The same things were measured in two ways. Each way mixes the same 11 hidden numbers, adds some noise and spreads widely along 6 directions of its own, which tell nothing about the thing.
In the rows, zero is written as 128.
Some things both ways: the first way, then the second way.
[113 127 120 111 133 148 116 138 127 114 170 140 141 144 125  96 112 131
 103]
[167 147 128 195 105 130 122  89 119 121 161 118 133 114 100 122 114 101]

[142 141 131 107 127 115  90 106 117  98 102 134 110 119 155 132 151 160
 108]
[141 168 135 139 104 111  89 151 149 151 156  94 117 145 128 111 130 104]

[117 111  92 114  92 180 111 136 111 103 168 128 106 133 106 115 124 136
 180]
[168 145  92  93 100 186 131  71 140 132 109 111 159 186 120  87  98  86]

[138 124 132  97 111 132  73  69 156 110  95 156  90 147 143 148 127 109
 158]
[ 90 167  85 194 128 101  97  60  93 170 133  99  94  96 174 119 144 118]

[118 121 137 182 147 117 191 137 137 192 126 129 126 119  85 111 132  71
 103]
[137 116 117 111  96  93  95 101 116 161  90  62 153 206 177 130 163  60]

[131  98 163 147 109 119 121 129 175 115  98  91  91 102 134 134 148  58
 153]
[125 118 137 121  91  69  94 114 109 139 130  53 141 160 161 110 148  89]

[163 108 102 177 121 124 145 169 130 108 135 109 139 124 133 113 133 129
 110]
[130 168 145 164 129 126 103  88 141 153 159  94  99 158 170  66 106 162]

[146 125 147 115 121 132 111 116 156 132 120 129 106  98 150 156 137  97
 136]
[149 157  92 130 106 110  97  90 116 153 140 111 130  90 164  96 158  50]

[ 96 106  96 112  56 144 113  91 140  80 128 132 106 110 121 129 126 144
 191]
[157 120 144 115 108 100 136 221 128 144 136 153 115 117  87 162 155 124]

[ 80 113  84 102 112 128 154  59 160 187 104 129 110 108 141  75 175 136
 137]
[145 114 150 109 114 156 155 162 169  97 108 135  98 123  84 152 137 177]

[114 148 120  78 145 109  77  91 155 138 114 195  73  86 166 159 146  92
 128]
[151 189 146 180 115 159 147 133 159 114 155 134 106 128  60 141  75 189]

[102 124 106 130 114 163 163 112 155 140 100 105 106 130 137  83 166 146
 138]
[ 80 117 179 150 186 104 121 156 170 132 124 161  87 162 151  98 113 176]

[157 154 102 108 153  96  42 131 109  49 140 186  95 109 148 174 117 166
 115]
[189 218 144 165  89 189 125 147 154 125 183 111 103 133  63 142  49 172]

[132 119 149 120 116 143 111 139 147 136 131 121 126 104  99 149 111 109
 135]
[106  92 157 146  65 104 104 125 115 115 121 117 125 163 153 116 131  93]

[133 156 114 160 177  96 151 146 151 187 141 166 115 110 107 126 117  80
  93]
[120 134 143 166  71 128 142 157 108  96 149 157  89 127 103 173 102 148]

[110 128 131 116 122 146 136 110 143 135 131 157 117 120 136 136 124 114
 126]
[146  90 146 142  90 104 148 105  84 106 107 114 113 139 142 176 113 117]

[119 122 128 131 146 126 148 123  97 106 105 119 149 136 130 101 166 150
  84]
[123 107 116 116 161  99 121 151 119 154 102 141  78 137 156 140 178 104]

[142 151 157 107 130 120  81 110 132  75 130 126  90 131 166 140 135 136
 136]
[125 116 194  92 130 100 124 163 192 112 103 132 127 152 165 101 122 154]

[105 128 151 126 130 141 141 139 134 115 134 103 109 122 129  94 157  63
 119]
[ 72 135  87 206 113  63 116 107  65 149 159 169 110 110 134 113 159  75]

[124 127 154 173 145 119 177 138 130 119 131 127 139 115 102 122 140  41
 100]
[165 196 124 143  84 119 127  66 141 144 111  77 141 173 126 137 105 117]

[101 107 156  76  88 137  87  99 116 102 143  98 145 122 104 140 106 172
 161]
[154 111 130 108 110 100 115 203 167 113 124 155 148  87  92 138 202  66]

[159 135 144 152 155 128 115 187 125 166 144 152 150 143  81 167  64 129
 110]
[151 164  90  93 165 104  97 131 152 173 114 121 129 135 162  95 162  55]

[153 158 170 147 147 129 132  89 137  67 137 102 114 137 128 114 146  97
  93]
[144 115 135 120 110  65 104 121 122 163 114 139 119  85 169 144 173  40]

[156 101 131 129 113 124 104 144 141 159 120 146 132  91 108 204  86 147
 139]
[132  92 121  99 141 120 137 138  95 136 109 128  89 126 149 145 135 124]

[151 140 146 155 181  98 122 154  84 116 113 145 122 138 122 141 147 112
  93]
[133 162  97 101 181 104 118 183 157 160 107 138 108 143 128 142 162 102]

[164 118 138 194 158 142 128 194 139 121 168 130 130 173  67 138  68  74
 135]
[155 176  70 141 131 117 106  59  90 163 128  86 132 127 155 119 113  54]

[124  95  92 149 103 177 151 184  73  98 186  95 142 161 124  92 117 195
 154]
[ 74  57 161 177 159 107 122 141 107 117 137 146 133 194 168  93 100 151]

[ 94 117 123  95 131 100 114 107 124 122  93 113 104  94 163 111 179 160
 108]
[106 118  78 124  88 120 102  82  75 139 129 138  81 138 199  85 203  66]

[149 140 141 136 157 105  93 149 124 143 148 163 128 135  96 181  62 161
 117]
[123 130 141 125 168 112 129 154 154 150 112 159  96 130 148 127 146 133]

[ 99 123 124  82  96 139 102 105 129  95 148 127 133 142 138 128 105 147
 166]
[139 147 112 148  47  91  88 110  97 136 157  58 172 130 129 109 124  60]

Other things, the second way, with their names:
z778: [141 166  71 131  92 155 159  67  91 120 121 149  76  96 104 141 127 127]
z797: [184 122 129  57  86 126 157 130 123 125 122 116 138 133  98 107 123 124]
z379: [148 183  93 113 156 150 141 110 136 146 138 147  84 127 148 103 115 147]
z370: [114 162 161 163 113 135 141 134 176 111 107 133  90 138 140 163 106 196]
z459: [143 137 182 115 156  94 117 163 197 151 122 142 107 120 145  80 150 163]
z152: [ 99 128 117 170 112 128 144 107  99 106 121 189  75 109 123 134 127 137]
z160: [149 159 129 103 149 106 144 156 155 161 111 160 103 118 111 126 147 144]
z773: [109  85 140 132  86  87 127 150  90 106 114 153  89 134 169 161 141  99]
z437: [119 118 163 174 140  90 108 153 111 138 155 137 105 171 157 128 100 119]
z382: [104 163 126 207 117 108 113 140 132 122 154 128 106 121 126 141 123 143]
z942: [111 137 144 148 161  94 138 188 165 123 134 188 100 121 110 130 138 143]
z617: [125 147 105 138 123 136 144 174 135  84 123 129 104 133 104 169 111 146]
z292: [123 111 139 103  69 102 147  92 112  85 112 115 121 144 166 122 100 139]
z615: [144 104 160 162 124  76 148 176 126  88 127 141 120 108 128 184 121 137]
z726: [156 228 132 145 132 145 158 108 186 118 136 177  95 138 129 111  85 168]
z523: [117 158 124 150 156  91 115 178 178 112 116 118 131 124 127 158 146 119]
z335: [156 181 121 170  94 161 119  85 143 108 151  76 127 155 115 138  70 135]
z861: [163 175 159 158  55 121  72 118 158 158 151  70 156 175 145 118 116  77]
z53: [160 177 118 154 120  75  90 150 151 164 160  89 141 146 121 122 166  70]
z469: [104 132 187 170 162  90 130 150 150 147 144 137  98 138 117 110 107 196]
z301: [163 114  84  81  96 142 134  61 111 114  82 130 126 134 180 127 143  52]
z914: [137  87 105 117  50 108 121 112  69 111 129  93 139 105 143 133 154  94]
z315: [140 180  73 137 103 119 117 102 113 140 133 122 124 104 117 135 134  79]
z465: [154 112 129 129 130 111 143 135 113 115 132 100 117  98 111 155 114 153]
z182: [197 144  94  77 186 135 128 158 154 164 130 108 120  96 112 109 175 104]
z31: [ 71 100 122 195 134  65 110 141  88 122 155 180  99  63 147 140 151  83]
z237: [191 211  83 139  99 122 128 134 127 135 165 109 132 126  91 150 128  77]
z185: [148 150 135 104 133 116  96 188 163 142 133  96 122 144 133 149 155  96]
z287: [119 121 148 137 105  81  97 150 139 129 123 105 135 186 172 106 137  96]
z229: [104 163 114 198 116  91  96 152  87 134 178 112  97  84 124 142 106 121]
z343: [100 106 105 163 104  77 116 147  74  99 121 115 103 169 180 174 131  87]
z793: [141  83 208 142  84 111 154 148 132  75 113 122  89 165 129 177  89 186]
z573: [140 123 113 154  88 129 122 100 102 137 121 136 107 110 116 147 157  90]
z673: [ 99 140 116 127  94  98 113 119 123 115 107 149 101 156 192 110 150 103]
z558: [127 204  86 116 129 141 120  87 153 130 130 135  90 136 162  98 118 119]
z654: [151 145 102 124 113 145 149  87 121 121 112 154 106 140 147 141 139  99]
z265: [116 109 141 137 108 120 102  93 103 151 131  80  99 163 195  80 132 148]
z475: [132 219 139 194 161  98  66 123 174 184 185  94 117 153 159  88 118 104]
z442: [192 157 118  55 150 133 147 144 149 161 115 119 138 133 100 115 124 115]
z842: [139 136 134 121 154 131 162 125 152 113  98 180  61 106 147 143 143 162]
z640: [108  79 186 120 107 105 100 133 136 120 117  77 124 176 179  81  99 161]
z59: [118 118 138 122 171  78  96 129 168 147 112 164 137 118 170  91 165  49]
z641: [119  80 112 108 124  91 158 135  73 106  93 129  76  64 143 175 144 145]
z279: [155  89 178  93  96 123 146 194 152 136 107 159 141 136  56 161 120 133]
z57: [174 191  97 151 158 145 128 160 161 121 155 146  74 121 112 147 154 113]
z215: [131 114 154 133 107 122 145 161 131  93 120 158  91 115 116 168 110 145]
z950: [179 195 118 192 141 146 139 118 153 111 147 133 108 101  84 166 108 118]
z127: [119 156 104 155 110  76 100 144 107 116 166  96 119 119 137 110 126 111]
z911: [152 160 122 194 135 124 107  86 134 169 158 164 112 117 126 109 152  55]
z736: [161 202 106 171 152 131 110  87 147 150 154 121 116 106 130 112  99  95]
z633: [137 131 170 144  75 104  59 103 153 152 133  44 158 170 192  78 143  89]
z889: [107  36 184 143  92  67  91 203 100 110 126  96 123 183 173 153 159 105]
z414: [101 168 119 169 127 121 101  85 154 149 132 137 109 147 168  89 140 108]
z309: [112 134 118 154  52 133 136  70 115  58 110 122  88 136 178 137 106 136]
z239: [ 87 100 191 135 101  80 122  97 143 125  92 127 109 163 189 102 126 152]
z417: [159 132 109  84  76 106 128  67 106 137 108 104 108 137 195 119 156  74]
z179: [127 193  72 123 158 107  74 138 164 153 121 101 142 127 168 107 159  60]
z194: [140 143 158  72 149 109 127 135 183 132  92 137 116 150 191  98 121 122]
z996: [129 174  87 153 144 108  85 101 119 187 143  99 154 157 153  77 142  59]
z452: [166 185  98 152 158 128 117 102 132 172 158 142  98 167 163  94 145  88]
z224: [109  95 167  79  95  88 109 141 147 105  99 105 130 154 189  85 135 127]
z367: [148 140 131 115 107 118 133 162 146  99 101 138  98 150 144 184 127  96]
z89: [129  91 135 108 130  90 117 183 130 145 104 173  91 122 160 152 197  78]
z178: [109 177 146 145  89 108  72 102 152 154 138 127 114 181 175  93 121  69]
z478: [157  97 164 106  74 131 105 107 131 115 106  46 152 160 132 133  89 110]
z823: [149 140  84 138  45 128 104  85  77 144 138 103 140 124 128 111 136  57]
z245: [135 192 115 148  79 135 153 113 105 122 160 133  92 127  73 118  78 181]
z456: [118 124 147 180  58 136 160  96  97 100 131 188  76 140 145 154 107 148]
z686: [100  97 124  93 124  99 108 134 126 144  80 105 125 182 181 106 152 106]
z969: [163 164 136 153 167  99  95 178 171 149 157 118 141 103  83 119 129  90]
z656: [121 113 161  94 186 136 141 167 187 110  90 126 100 166 139 125 110 181]
z431: [139 129 155  99 132 107 121 151 168 130 112 119 131 182 153  87 132 134]
z424: [120 106 113 161 143 103 146 134  97 143 115 201  83 115 149 171 163  96]
z111: [ 47  98 136 194 106  91 126 131  85 100 133 151  73 122 161 136 123 167]
z285: [173 199 150 143  77 156 114 120 159 131 156  65 112 144 102 128  75 161]
z625: [137  91 135  96 111 129 158 172 144  92  85 169  94 112 120 162 164 145]
z818: [ 59  97 150 155 111 119 128 119  88 148 128 126 109 133 116 116  78 186]
z555: [117 141 118 177  51 127 130  84  99  96 120 116 103  90 153 165 115 141]
z896: [171 180 109 161  98 133 136  92 107 121 167 116 104  92  96 147  92 110]
z129: [164 143 145  67 142 101 113 173 151 150 138 101 117 112 125 110 130 126]
z61: [116 186 114 214 123  97 105 115 134 139 170 106 138  98  90 115 119 131]
z839: [140  94 168  97 109 122 143 166 130 124 105 136 109 131 103 159 109 148]

Some of these things the first way, each followed by its name:
[135 127 144 137 102 156 177 137 142 159 104 117 158 105 127 169 113 150
 145] | z194
[150 113 147 143 160  96 119 190 106 174 143 156 172 108  99 180  76 153
  80] | z889
[170  77 138 137  75 138 116 126 146 134 111 110 130  91 141 177 129 108
 156] | z465
[135 138 165  76 141  89  48  80 102  83 107 151  77  98 180 152 181 119
 110] | z625
[161 124 175  94 139 100  62 136 108 111 101 145 121 100 159 193 133 123
 104] | z111
[112 132 120 138 121 140 160 122 132 114 108 107 145 145 120 116 122 192
 132] | z475
[ 95 140 144 111 107 148 136  79 168 104 115 115 110 145 131  95 132 116
 142] | z239
[106 152  53 102 142 139 114  66 149 122 150 159  90 164 147  74 138 129
 137] | z818
[139  99  77 162 118 117 148 157 119 143 149 125 173 147 109 114  87 191
 111] | z265
[153 133 141 161 160  92  70 131 136  99 125 133  79 152 101 142 105 144
 144] | z185
[158 101 157 108  97  95  38 107  93  21 158  91 103 126 155 156 127 149
 152] | z914
[123 104 138 151  92 150 177 107 172 128  85 103 107  75 149 114 190  74
 130] | z793
[131 124 139  89 130 154 107 168 117 152 142 151 195 140  93 162  64 171
 102] | z969
[110 118 142 105 102 173 174 103 154 176 115  92 165 126 115 122 119 160
 133] | z31
[ 34 144  87  89 128 153 227 105 112 186 106 142 175 143 157  51 163 188
 105] | z287
[124 138  80 167 169 103 184 157 120 165 141 145 139 123 143 112 133 143
 102] | z379
[151 111 136 157 117 140 150 144 151 128 131 102 139 104 117 138 127 101
 117] | z896
[127 128 125 122 127 130 103 158 126 106 118 122 127 174 149  88 128 136
 130] | z127
[117 131 115 129 162 119 172 147 122 220 115 164 152 116 123 131 126 112
  91] | z686
[ 83 124 122  85 126 137 179  87 136 166 108 123 153 108 168  96 179 103
 109] | z61
[126 151 142 124 135 115 127 116 142 149 136 129 103 138 163 112 127 123
 121] | z292
[124 163 131 131 180 103 130 124 103 108 113 123 110 157 157  93 164 152
  94] | z558
[100 132 159  73 105 148 121 106  73 111  97 139 183 134 106 174 104 252
 121] | z367
[128 116 120 174 149 106 162 147 138 129 157 105 164 141  93 111  98 130
 117] | z633
[101 125 108  88  91 128  97 127 143 106 115 143 120 108 142 131 120 125
 137] | z245
[ 88 144 104  93 123 137 136  68 135  80 154 130  99  90 139 106 168 100
 129] | z279
[ 97 110  92 132  89 180 108 147 109  67 172 118 133 209  76  86  67 185
 194] | z996
[113 136 108 144 137 116 161 135 121 140 146 140 157 134 108 110 110 123
 101] | z160
[144 159 143 134 169 104  92 116 120 121 136 145  84 144 133 117 138 122
  99] | z414
[171 118 145 171 137 115 121 151 124  63 137  94 116 118 137 120 156  78
  92] | z469
[ 64 180 109  96 143 157 167  77 194 191  94 159  97 124 115  96 128 147
 129] | z178
[144 127 124 108 137  93 109 112 125 115 103 151 146  84 151 174 134 152
  92] | z285
[113 130 132 136 136 135 143 116 119  91 132 105 131 155 116  90 148 107
 129] | z315
[140 159 106 144 170 145 164 141 114 137 147 153 150 161 141  93 138 132
  78] | z736
[166 121 154 155 146 103  96 141 123  95  79 123  64  88 161 134 204  88
 108] | z57
[125  99 117 125 100 153  95 120 106  58 114  99 100 162 136 112 148 185
 186] | z656
[150 101 146 143 105 138 103 118 160 112 106 116  72 101 129 163 144  97
 185] | z335
[193  82 151 163  90 153  87 150 175 108 130 110 103  98  86 183 103  51
 173] | z478
[114 123 149 124 120 130 137 115 124 133 127 120 110  98 121 147 135 134
 132] | z654
[124 134 132 109 120 130  95 144 119 108 149 120 151 171 126 117  82 189
 136] | z224
[146 107 167 149 131 127 117 167  94 157 135 116 178 186  60 152  60 165
 147] | z523
